The groups are shells around one centre, one inside the other: the same stretched ball of 4 dimensions in 10 sizes.
In the rows, zero is written as 128.
Some rows, each with its group after it:
[112 182  99 133 137  88 111 150  91 124 149 142  95 127 129 162  90 128
 101 124 127 166 117 136 106] : bugu
[109 168 101 137 146 100 127 142  86 122 142 135  94 107 156 152  82 137
 110 139 134 183 128 145  92] : Lalo
[124 149  87 149 149 128 122 136 120 127 127 112  84 109 169 136 100 110
 131 138 165 176 160 128 141] : seka
[108 180 105 136 131 101 114 138  72 113 153 155 106 120 137 167  80 152
  89 137 110 165 109 121 100] : seka
[117 176 104 138 116 111 101 143  84 106 148 170 107 117 122 166  88 165
  85 131 103 159 126 104 127] : Deg
[123 134  91 153 149 146 133 127 113 118 120 117  87  87 190 128  92 131
 134 153 163 190 174 126 137] : meki
[136 163  89 149 113 136  84 141 129 112 134 151  97 129 118 153 115 130
 103 121 132 141 158  77 193] : Susoz
[122 131  90 150 156 136 140 137 121 124 115 110  79  79 194 121  93 126
 144 150 174 203 185 148 126] : Susoz
[115 182  99 134 129  93 104 150  93 119 148 152  98 127 121 164  93 137
  96 123 119 161 121 124 118] : Susoz
[113 153  95 144 154 117 134 134  96 125 134 118  89 101 178 141  85 124
 124 146 154 188 143 143 105] : Fupeb
[127 139  85 150 152 133 127 139 130 127 119 109  79  97 178 127 102 111
 141 139 175 187 178 135 145] : zik
[123 183  96 138 118 105  89 148 105 116 148 156 100 137 108 166 103 133
  92 117 117 144 126 100 150] : Lalo
[122 151  92 151 141 136 119 129 107 118 132 126  93 109 166 142  95 127
 118 144 149 170 151 112 142] : Lalo
[118 173  94 138 138 100 110 149 105 125 141 135  91 123 135 154  97 122
 110 124 138 167 134 131 124] : Susoz
[137 141  86 155 127 153 103 134 136 114 120 132  89 107 153 135 112 127
 124 135 155 162 183  91 189] : bugu
[119 125  91 153 163 142 149 129 114 123 114 104  80  72 211 118  87 128
 148 159 178 210 185 151 117] : seka
[120 136  90 152 157 137 138 129 113 124 121 108  83  89 194 127  91 121
 138 152 170 194 170 138 126] : meki
[128 145  87 150 145 134 119 137 126 124 123 116  84 105 168 133 103 114
 132 138 165 176 170 122 153] : meki
[120 147  88 145 160 115 133 142 120 133 124 104  77 100 179 130  96 106
 140 138 175 192 164 154 119] : Tik
[118 197 101 135 113  97  85 145  85 113 161 167 110 149  96 180  96 140
  75 117  99 133  99  91 138] : Lalo
[126 141  85 149 154 129 127 140 130 129 119 106  78  99 177 127 102 107
 142 138 176 187 176 139 142] : riku
[134 157  85 151 130 135  98 138 132 121 130 127  89 126 140 144 113 110
 119 126 153 151 160  95 181] : riku
[133 166  90 146 118 127  88 144 124 115 136 148  96 129 120 154 112 128
 104 121 133 145 152  89 179] : seka
[112 183 102 133 129  92 107 150  85 117 150 156 100 123 124 165  88 145
  93 126 114 165 117 128 108] : riku
[121 143  94 154 142 146 125 123 102 114 129 126  95  98 180 138  90 136
 120 152 149 176 157 110 140] : Tik
[128 203  97 140  94 110  59 142  97 107 164 179 116 169  70 188 110 138
  62 107  88 104  97  51 183] : bugu
[115 161  92 141 155 106 128 141 105 131 135 114  85 112 165 143  92 110
 126 136 158 182 140 148 109] : Tik
[114 137  96 149 156 135 144 127  96 118 125 118  89  81 199 131  81 140
 131 159 158 201 162 142 106] : zik
[123 171  95 146 123 126  98 132  98 113 146 147 103 131 132 161  98 134
  95 132 123 145 127  89 153] : Fupeb
[119 138  89 150 162 131 140 131 114 128 122 101  80  91 196 126  91 113
 142 150 176 196 167 147 120] : zik
[132 190  91 142 106 113  69 146 116 114 152 161 104 158  87 173 116 123
  83 107 113 119 121  70 186] : bugu
[109 154 100 143 151 115 138 133  84 119 136 128  93  94 179 144  78 141
 118 151 143 193 139 145  92] : Fupeb
[131 206 102 139  77 116  48 145  94  96 165 204 123 166  52 195 111 163
  48 105  67  97 101  34 196] : Deg
[134 154  84 151 131 136  99 139 134 121 128 126  88 123 142 142 114 111
 121 126 156 154 165  97 182] : riku
[123 134  86 152 161 136 138 132 123 128 118  99  78  91 196 123  96 109
 146 148 181 195 176 143 131] : zik
[116 132  88 147 175 120 154 139 119 135 115  90  71  79 209 117  88 107
 156 151 190 215 177 177  99] : Deg
[126 194 101 139  96 113  70 143  92 103 159 184 115 150  82 183 103 156
  66 114  86 121 109  64 169] : meki
[116 154  91 141 158 105 133 146 112 132 128 111  80 101 171 136  92 112
 134 136 165 193 155 160 106] : Deg
[118 193  98 133 123  88  92 152  96 121 154 154 100 143 104 172  99 128
  88 114 115 146 110 113 130] : Tik
[115 161  95 140 147 106 125 145 103 125 134 127  88 106 158 145  90 127
 120 135 148 184 145 145 110] : Fupeb

New rows. What belongs after each?
[119 156 101 148 127 137 114 127  89 106 138 152 104 104 155 152  87 158
 100 147 122 168 142  99 136] : riku
[122 182 101 145 110 126  87 129  84 104 155 167 114 140 114 174  95 150
  76 131 100 131 111  68 157] : Deg
[134 147  84 152 135 140 106 138 136 121 123 123  85 113 153 136 112 114
 128 131 161 164 175 105 177] : Susoz
[129 188  98 140  98 117  70 145 102 104 153 179 111 146  86 176 107 151
  73 114  95 124 121  66 177] : Fupeb
[134 142  86 154 133 148 107 134 133 117 121 127  88 107 158 134 110 123
 126 136 158 166 179  99 179] : seka
[120 135  94 153 147 147 135 125 105 115 123 122  91  84 191 131  88 140
 129 156 156 191 169 124 130] : zik
[123 175 103 144 105 129  89 134  87  99 149 177 113 124 116 169  94 168
  78 132  97 143 127  75 155] : bugu
[126 136  92 153 138 149 123 130 115 113 121 130  91  89 176 132  96 142
 126 149 152 183 177 113 150] : zik
[125 180  96 146 112 126  84 132  96 108 152 160 109 143 112 171 102 139
  82 126 109 130 118  71 167] : zik
[108 171 105 136 135 104 122 140  75 113 146 152 102 106 148 159  78 156
  97 141 117 178 122 132  94] : Susoz
[124 123  90 158 153 158 139 121 116 117 115 110  86  79 206 121  91 131
 141 161 172 195 184 124 141] : Deg
[122 178  95 139 124 106  96 147 105 118 145 149  97 132 118 162 102 130
  98 120 125 151 130 108 144] : meki
[138 159  85 152 118 143  86 137 133 114 132 141  95 130 126 149 117 121
 109 123 141 140 161  75 200] : Susoz
[118 137  88 146 167 120 145 141 121 133 117  98  74  85 196 122  92 110
 150 145 183 207 176 166 110] : Tik
[110 178 106 136 125 105 110 140  73 109 151 164 107 116 132 167  81 162
  86 136 104 165 115 115 106] : Susoz
[122 193  96 135 117  93  84 152 102 119 154 158 101 148  96 173 104 127
  86 110 113 138 113 102 145] : Tik
[114 138  92 143 168 114 150 142 111 131 119 103  76  79 198 123  86 120
 147 149 176 214 172 174  93] : Deg
[114 159  97 140 147 108 128 144  98 123 134 130  89 101 162 144  87 134
 119 139 145 187 145 146 105] : Lalo
[121 138  88 151 160 133 137 131 117 128 122 103  81  94 192 127  94 112
 141 148 175 192 168 141 127] : zik
[110 142  98 147 157 127 146 128  89 119 129 120  90  83 196 135  77 140
 127 158 153 201 153 148  94] : Susoz
[132 207  98 138  84 109  48 148 102 103 165 191 118 173  53 192 115 145
  56 100  79  97 101  42 196] : bugu
[134 148  90 155 120 155  98 129 122 107 128 145  98 112 146 144 107 140
 110 137 138 154 168  78 187] : zik
[137 147  87 153 122 150  98 136 133 112 124 139  92 111 144 140 112 131
 118 132 147 157 177  86 191] : bugu
[129 149  95 152 119 150 104 130 109 104 130 152 101 104 149 146  99 155
 105 142 128 161 163  85 169] : Tik
[119 179 103 140 111 118  93 138  83 104 151 172 111 126 116 170  92 162
  79 130  98 146 119  87 141] : Lalo
[116 181 104 140 117 113  98 136  78 107 154 166 111 128 121 171  88 156
  80 132 101 148 111  93 130] : meki
[110 190 104 133 126  91 104 145  76 116 157 158 106 133 118 173  86 144
  84 126 106 155 101 118 106] : seka
[113 199 104 132 117  89  91 146  76 114 163 168 110 145 100 181  90 144
  74 119  96 141  92 103 119] : zik
[134 160  95 151 105 149  85 132 112 100 137 166 107 121 122 157 107 157
  92 132 114 140 154  62 191] : Deg
[120 175  94 140 133 105 104 145 105 123 144 138  94 129 130 158  99 121
 105 124 134 157 130 118 135] : Lalo
[117 197 105 134 104  98  81 147  79 106 161 183 114 143  89 183  94 160
  66 117  85 134 101  86 138] : zik
[127 195  96 137 104 103  71 150 104 112 156 170 107 155  82 178 109 135
  77 108 102 123 113  77 169] : zik
[118 138  91 150 160 132 140 130 110 126 123 106  83  90 196 128  89 118
 139 152 171 196 165 144 118] : Fupeb
[121 194  99 135 111  98  82 149  94 113 157 167 107 147  93 177 101 139
  79 113 102 134 109  92 147] : Lalo
[123 189  99 142 108 117  80 135  89 108 158 167 113 150 101 178 100 142
  74 122  99 125 105  70 160] : Susoz
[114 125  92 150 171 133 158 132 109 127 113  99  77  67 219 116  82 127
 152 161 182 220 182 168  97] : Susoz
[122 202 101 135 102  99  72 147  89 109 162 178 113 156  79 185 102 145
  67 110  89 122  99  76 155] : Lalo
[126 139  92 154 138 151 122 125 111 112 125 129  93  95 177 135  95 139
 122 150 150 177 169 106 152] : seka
[111 155  94 141 160 107 139 140  99 129 132 112  84  99 180 138  85 119
 129 143 160 195 145 159  93] : zik
[134 123  85 160 143 166 124 125 135 116 111 114  84  86 189 120 105 126
 141 151 173 183 197 106 175] : Deg
[112 163 102 144 138 120 123 130  80 113 143 142 102 107 160 154  81 148
 102 147 126 174 128 120 110] : zik
[126 154  89 152 137 138 110 129 113 119 134 125  93 118 158 145 101 119
 116 138 150 160 150 101 158] : bugu
[111 134  96 147 166 127 155 131  97 124 122 107  83  74 210 125  78 132
 141 160 169 214 165 163  89] : zik
[117 154  90 143 159 108 132 143 114 133 129 107  80 106 172 136  94 106
 135 136 168 189 152 155 112] : Deg
[124 133  92 151 145 143 130 133 117 116 118 124  86  83 184 127  94 139
 133 150 160 193 182 128 139] : riku
[138 179  90 146 101 128  67 144 125 110 144 163 103 149  91 167 120 130
  88 110 116 121 140  60 205] : bugu
[132 204  95 140  91 111  53 145 105 108 163 179 114 174  63 188 116 133
  63 102  90  99 102  47 196] : Deg
[108 203 109 129 114  82  93 148  64 110 166 178 114 141  97 186  83 159
  66 121  84 145  85 108 103] : Deg
[112 174  99 140 139 107 116 135  83 119 149 138 100 122 147 160  86 132
 100 137 128 165 115 122 110] : bugu
[135 148  87 156 125 155 100 127 125 112 128 135  95 116 150 143 109 128
 115 137 146 152 166  79 188] : Susoz
[122 169 100 145 115 129  98 134  92 104 144 164 108 119 129 162  94 158
  88 135 110 151 133  86 150] : meki
[128 180  92 144 116 118  84 140 110 115 148 151 102 145 110 166 108 125
  91 118 121 133 126  82 170] : Lalo
[104 182 109 133 132  94 118 140  63 112 155 159 107 116 138 169  74 159
  86 138 105 171 103 130  83] : Deg
[116 148 100 148 138 136 127 127  88 109 133 141  99  92 174 144  82 155
 111 153 133 182 149 117 120] : bugu
